The rows come from 4 hidden closed curves, with some noise, and rows from the same curve form a group. Each curve winds through 8 dimensions. The rows are also pushed far along 5 directions, which tell nothing about the answers.
In the rows, zero is written as 128.
Some rows, each with its group after it:
[116 148 156 157 130 140 101 151 146 145 137 150 153 125 166 121 116 153
  98 144]  (0)
[119 111 126 128  67  80 122 139 135 164 146 124 160 148 106 114 162 129
 112 113]  (2)
[156 106 135 125 109 107 128 105 116 114 146 131 134 126 109 108 131 114
 134 108]  (0)
[162 153 140 159 136 163  97 121 184 163 109 126 137 156  94 151 114 223
 134  98]  (2)
[104 104  81 154 199 148 143 160 164  90 141 124  98 102 130 138  98 135
 146 172]  (1)
[152 125 135  92 133 127 137  85  76 125 104  78 117 121 108 146 172  67
 189 106]  (3)
[155 149 170 130 210 144  83 130 146 121  81 102 137 126 153 114 124 123
 188 169]  (3)
[143 117 126 128 148 125 124 107 154 141 110 117 130 150  97 133 137 152
 174 109]  (1)
[ 74  98 137 175 105  89 152 131 147 153 203 136 146 152 180 100 125 111
  92 151]  (3)
[170 143 172  77 131 122 118 101  78 136  83  91 133 136 132 125 163  81
 148 126]  (3)
[142 135 144  99  95  93 147  98 103  78 126 135 139 134 136 127 126 113
 116 138]  (2)
[122 113 117 151 103  85 159  47  97  71 129 141 169 115 108 119 115  87
 146  70]  (1)
[125 128 120 110 139 108 188  90 104  20 131 170 100 117 167 121  94  78
 127 152]  (1)
[111  99 138 136 106  77 166 104  98 102 191 159 120 135 160  59 143  54
  99 152]  (1)
[ 74 120 126 159  73  95 135 117 120 151 167 177 155 149 156  95 102 139
  53 119]  (3)
[136 140 151 103  86 100 151 134 117 142 127 132 107 162 124  94 151  86
 126 137]  (1)
[133 129 144 117 109 101 123  65  85  96  78 166 145 143 133 120  95 127
 138  90]  (3)
[144 139 117 155 160 172  82 117 133 159  89 119 136 142 109 145  95 228
  95 112]  (1)
[ 55 100 149 154 116  60 125 134 151 177 161 172 154 162 166  55 155  80
 154 151]  (3)
[158 107  99  94 174 146 133 148 119  73 138 126 118  76 129 151 128 133
 107 154]  (3)
[106 126 122 184 197 149 121 152 175  97 152 141 113 101 160 118 102 113
 173 159]  (2)
[137 136 121 113  52 123 150 160 135 147 176 135 142 131 115 134 137 148
  24 122]  (0)
[109 127 127 122 172 138 119 116 144 123 111 140 132 127 143 145 114 165
 135 143]  (3)
[174 149 115 108 118 155 156 108 105  40 134 112 105  91 112 165 112 115
 116 117]  (0)
[103 110 100 159 120 114 174 143 119  44 177 145  98  95 152 107  82  61
 111 154]  (0)
[114 142 140  90 177 149 139 162  95 149 111 111  83 120 158 110 159  54
 166 178]  (0)
[128 117 103 119 129 122 173  78 100  53 122 159 108 112 148 166  97 113
 145 107]  (2)
[131 152 158 108 167 146  95 117 135 149  79 138 125 148 131 104 123 144
 150 150]  (3)
[ 68 118 145 189  87 100 113 131 154 187 158 146 174 157 179 136 117 150
 124 103]  (2)
[142 135 117 113 154 148 136 140 111 133  97 151  93 132 121 118 139 137
 133 134]  (0)
[150 157 158 134 159 143  83 126 163 156  70  97 147 140 103 153 138 148
 220 105]  (1)
[111 158 157 194 106 106  94 101 124 169  96 133 171 162 129  85 143 122
 161  87]  (0)
[ 96 102 152 187 110  72 101 101 147 169 126 146 159 171 144  94 131 125
 188  97]  (1)
[127 141 167 159 180 154  71  96 124 159  59 122 139 143 149 123  93 154
 199 114]  (0)
[127  89  89 113  93  98 153 122 112  63 139 154 121 115 132 162  80 159
  96 123]  (2)
[126 131  98 130 148 185 129 180 142 161 152  98 104  97 115 160 144 145
 104 134]  (2)
[120 138 112 167  88 132 129 159 162 165 170 125 146 135 115 141 146 176
  81 110]  (0)
[132 102 141 135  75  93 128 128  85 140 157 128 144 131 140  95 132  86
  94 107]  (3)
[ 93 122  84 179 148 138 139 185 165  74 153 157  98 110 155 119  70 141
  95 172]  (1)
[167 152 150 137 141 162  72 152 185 162 111  96 149 137 104 167 134 216
 150 124]  (2)
[162 115  92  96 158 139 151 104 121  67 113 132 124  93  76 138 117 128
 125 114]  (1)
[ 89 128 122 197 167 129 103 104 162 105  96 147 151 139 155 131  54 180
 146 129]  (2)
[ 95  94 150 168 126  83 103  96 147 136 125 151 164 160 161 115  91 157
 158 125]  (2)
[117 115 144 152  79 102 135 127 115 165 193 136 134 154 144  83 147 119
  67 132]  (1)
[108 139 123 127 124 133 153  70  97  88 113 125 109 126 136 155 106 111
 166 107]  (3)
[130 115 122 110 195 125 127 160 160 127 124  98 108 121 123 118 168  97
 186 179]  (3)
[120 148 110 186 127 157 116 161 185 123 149 110 139 124 132 170  98 199
  96 131]  (3)
[124  93  91 126 126 138 141 160 100 119 191 136 103 103 144 120 135 133
  54 155]  (1)
[ 98 104 122 102 127  97 166 132 104 155 134 129  99 139 134  98 181  36
 173 132]  (2)
[ 99 123 145 160 142  99 127 145 161 130 160 122 132 147 143  73 135  95
 146 176]  (2)
[146 131 135 100 161 142 140 120 114 105 141  90 108 108 130 134 148 101
 145 167]  (2)
[146 142 154  94 129 139 146 169 120 149 145 112  77 135 126  83 161  60
 137 172]  (0)
[ 85  91  96 152  84 107 155 190 168 127 226 125 144  99 148 138 117 122
  51 153]  (0)
[132  93  96 106 164 151 142 169 153 112 164 143 105 101 138 153 108 166
  89 164]  (0)
[144 143 155 147 130 132 121 111 126 114 113 119 114 141 128 105 108 106
 168 126]  (0)
[128 117 150 163  94 124  88  82  82 184 132 113 154 154 139 124 136 162
 114  82]  (1)
[152 119  89 136 156 156 102  98 121 111 101 109 148  99  88 174 122 189
 134  86]  (1)
[124 142 170 169 107 112 118 116 139 163 143 146 146 162 139  73 136 125
 126 125]  (0)
[156 148 153  94 143 130 128  76  79  92 105 115 133 111 128 118 148  79
 145 127]  (3)
[132 115 118  77 151  95 157 114  98  68 122 146 116 111 130  89 144  70
 122 167]  (2)

New rows, each followed by its group:
[145 158 168 105 117 124 126 128 146 185 113 115 121 171 112 100 184 105
 160 132]  (2)
[ 85 102 106 167 124 101 129 140 146 120 173 154 159 119 147  98 101 151
  60 150]  (2)
[ 78 107 128 207 125  93  98 147 142 177 168 134 143 160 156  65 150 124
 118 148]  (1)
[136 109  88 158 128 106 119 126 168  71 132 158 154 115 104 143  93 198
 110 117]  (2)
[160 170 166 119 149 168  68  92 106 158  62  95 147 126 108 146 137 146
 177 100]  (3)
[126 141 163 142 169 115  86  73 125 105  54 161 151 149 146 106  85 139
 190 119]  (3)
[164 146 185 136 172 145  92 126 148 146 119  85 135 136 153 128 138 124
 180 149]  (3)
[153 111 123  87 125 104 137 113  83 131 119 121 110 136  98  88 183  82
 136 130]  (1)
[147 121 112 124 121 146 115 152 113  97 134 114 120  93 120 151 102 138
 109 134]  (2)
[126 105  82 151 160 142 134 149 170  89 156 147 142  93 100 127  87 170
  83 133]  (1)
[111 140 102 186 153 130 108 132 166  97 132 147 159 118 131 124 106 180
  96 137]  (1)
[ 53 102 155 212 117  67 123 106 168 155 152 152 166 174 194 103  96 123
 164 127]  (3)
[115 134 109  90  82 116 148 168 100 136 157 137 124 110 117 107 165  86
  59 146]  (3)
[ 83 107 143 137 117  70 130 136 146 154 163 115 154 148 158 105 161 100
 149 164]  (2)
[134 140 150 120  75 130 133 126  97 162 135 130 127 137 138 129 144  99
 111  96]  (2)
[108 128  93 102  98 148 182 126  91  93 159 124  85 108 134 166 116 105
  93 126]  (3)
[122 156 151 140 108 179 109 161 145 218 130  97 116 155 136 151 120 177
  94 121]  (2)
[130 129  80  68 131 142 171 183 123 125 126 115  82 109  96 149 166 107
 102 151]  (2)
[151 113 131  69  91 141 158 164 109 185 158  83  87 131  95 143 172  84
 128 123]  (1)
[185 154 118  79 147 178 145 122  98  75  96 124  82  96 106 163 121 119
 140 118]  (2)
[139  89 123 118 161 111 139 129 139 120 147 121 111 129 127 111 145 108
 161 152]  (3)
[150 111 119 103 128  80 136  92 122  79 100 141 140 131 103 119 150 107
 174 118]  (2)
[161 139 165  93 179 136 115 129 131 142 103 138 106 138 136  99 168 109
 189 157]  (0)
[146 145 143  89  91 137 150 149 116 164 166 104 133 124 106 124 174 105
  71 130]  (1)
[115 109 146 154 100  74 133  62 131 151 119 136 163 175 113 108 141 120
 182  77]  (1)
[140 168 186 134 111 145 100 126 142 191  98  88 140 162 132 140 138 129
 179 106]  (1)
[ 87 118  76 149 150 140 135 121 128  75 114 158 118 105 130 148  74 152
 126 125]  (3)
[ 98 144 127 146 132 110 143 114 124 122 137 145 153 119 147 107 150  97
 113 131]  (2)
[154 111 112  96 113 133 140 123 131 147 132  97 116 135  90 169 155 160
 132 114]  (2)
[111 122 112  99 119 150 144 184 142 152 154 143 137 104 138 155 110 146
  57 141]  (1)
[138 144 167 120 189 144 105 137 180 135 110 119 139 131 149 140 138 134
 199 157]  (1)
[155  99  85 124 141 149 162 102 115  38 161 161 119  79 111 142  66 157
  64 117]  (1)
[134 148 142 141 135 157  58 155 136 199  90 110 160 139 124 144 137 187
 125 110]  (1)
[117 106 121 199  96 111 123  95 139 111 184 170 156 139 144 102  76 183
  55 105]  (1)
[117 137 132 151 189 118 141 132 169  94 136 132 117 125 145 103 156  95
 197 173]  (0)
[128 123 147  87 168 102 116 194 162 162 127 101 115 136 118  79 200  73
 184 201]  (2)
[114 121  98 131 127 159 125 161 130 150 127 103 107 125 110 154 101 169
  91 130]  (2)
[ 99 110 138 186  87 107 122 158 158 152 195 153 133 151 174 105 106 148
  90 136]  (1)
[157 133 142 130 153  95 106  82 140  82  74 121 151 139  96 116 132 130
 211 122]  (2)
[117 102  88 115 177 149 147 151 150 111 125 126 102 110 113 149  99 144
 135 148]  (1)
[155 130 109 144 126 152 104 125 118 119  96  96 137 114 112 182  99 175
 125  90]  (3)
[156 124 113 104 122 135 134 115  84 104  99  90 118 108 111 168 134 105
 151 101]  (3)
[ 93 147 132 138 170 126 130 136 139  78 120 145 124 109 178 124 110  94
 159 171]  (3)
[119 130 103 176 128 134 100 143 172  91 128 161 150 115 128 152  78 198
 118 110]  (3)
[181 157 146 105 126 173  99 125 113 125  96 111 133 111 109 160 110 155
 122 102]  (1)
[128 121 127 143 120 125 108  98 103 163  92 162 146 148 116 108 121 164
 120  85]  (0)
[ 98 127 145 164 110 114 125  95 110 175 134 114 154 140 140 126 155  91
 168  85]  (2)
[131 152 151 154 200 172  96 169 174 129 121 125 110 116 153 116 117 119
 179 168]  (2)
[182 163 119 128 131 196 128 100 132 118 119 118 124 116  90 184 114 209
  88  86]  (2)
[160 104 103 118 127 130 125 114 128 132 122 111 131 130  91 162 130 180
 124  96]  (3)
[146 167 183 140 101 153  84 140 137 207 109  87 130 168 132 139 142 150
 157 113]  (1)
[114 155 141 147 121 149 109 224 196 201 158 109 112 157 137 114 154 154
  98 177]  (1)
[ 98 107 124 157 111 101 133 116 105 133 159 107 142 121 145 125 142  79
 144 116]  (3)
[104 154 163 120 153 133 105 117 132 166 108 133 128 152 134  85 146 110
 159 152]  (3)
[ 72 111 142 166 166 115 107 156 152 137 151 115 139 122 186 118 105 109
 157 180]  (2)
[ 72 109 132  99  91  78 178  91  83 134 159 150 129 143 166 108 165  51
 120 134]  (3)
[153 166 128  67 141 143 143  90 113 101  60 116  88 140  85 151 153 116
 198 116]  (3)
[161 102 115 143 128 137 129  98 142  99 133 131 119 134 108 158  86 190
 131  96]  (3)
[131 112  65 179 128 135 149  88 145  31 147 156 157  81  95 162  52 184
  85  80]  (1)
[132 122 105 114 190 125 139 126 156  60  97 158 132 102 126 143 112 133
 165 148]  (1)
[113 124 136 137 131  91 138  49  82  48  96 137 149 118 165 139  91  90
 173 117]  (2)
[ 91 141 125 170 109 113 127  98 125 144 135 144 174 131 142 124 137 129
 102  96]  (2)
[171 175 126  81 177 182 117 147 134 127  83 114 119 108  97 144 163 148
 117 142]  (2)
[136 128 151  57  98 133 129 124  93 215 116  94 109 154 102 144 201 101
 161 110]  (3)
[122 162 139 109 182 146 123 123 159 110  80 123  96 141 115 125 141 115
 217 158]  (3)
[101 117 138 169 107 123 100 107 135 210 136 118 161 172 135 133 138 189
 105  99]  (1)
[134 114  95  91 104 136 160 113  74  68 131 112 107  95 129 184 102 127
  96 122]  (2)
[124 113 137 163  56 110 132 111 117 185 182 105 137 160 124 131 152 141
  99  87]  (1)
[103 112 129 201  90  79 131  71 139  93 148 150 170 150 133 106  84 154
 116  96]  (2)
[132 126 109 106 116 115 181 125 114  79 137 122  86 119 119 139 146  66
 166 132]  (2)
[137 112 100 133  90 119 152 126  99  81 155 139 138 106 143 151  93 135
  48 113]  (3)
[155 131  96  97 181 160 152 152 136  75 129 106 104  79  87 136 132 103
 131 153]  (1)
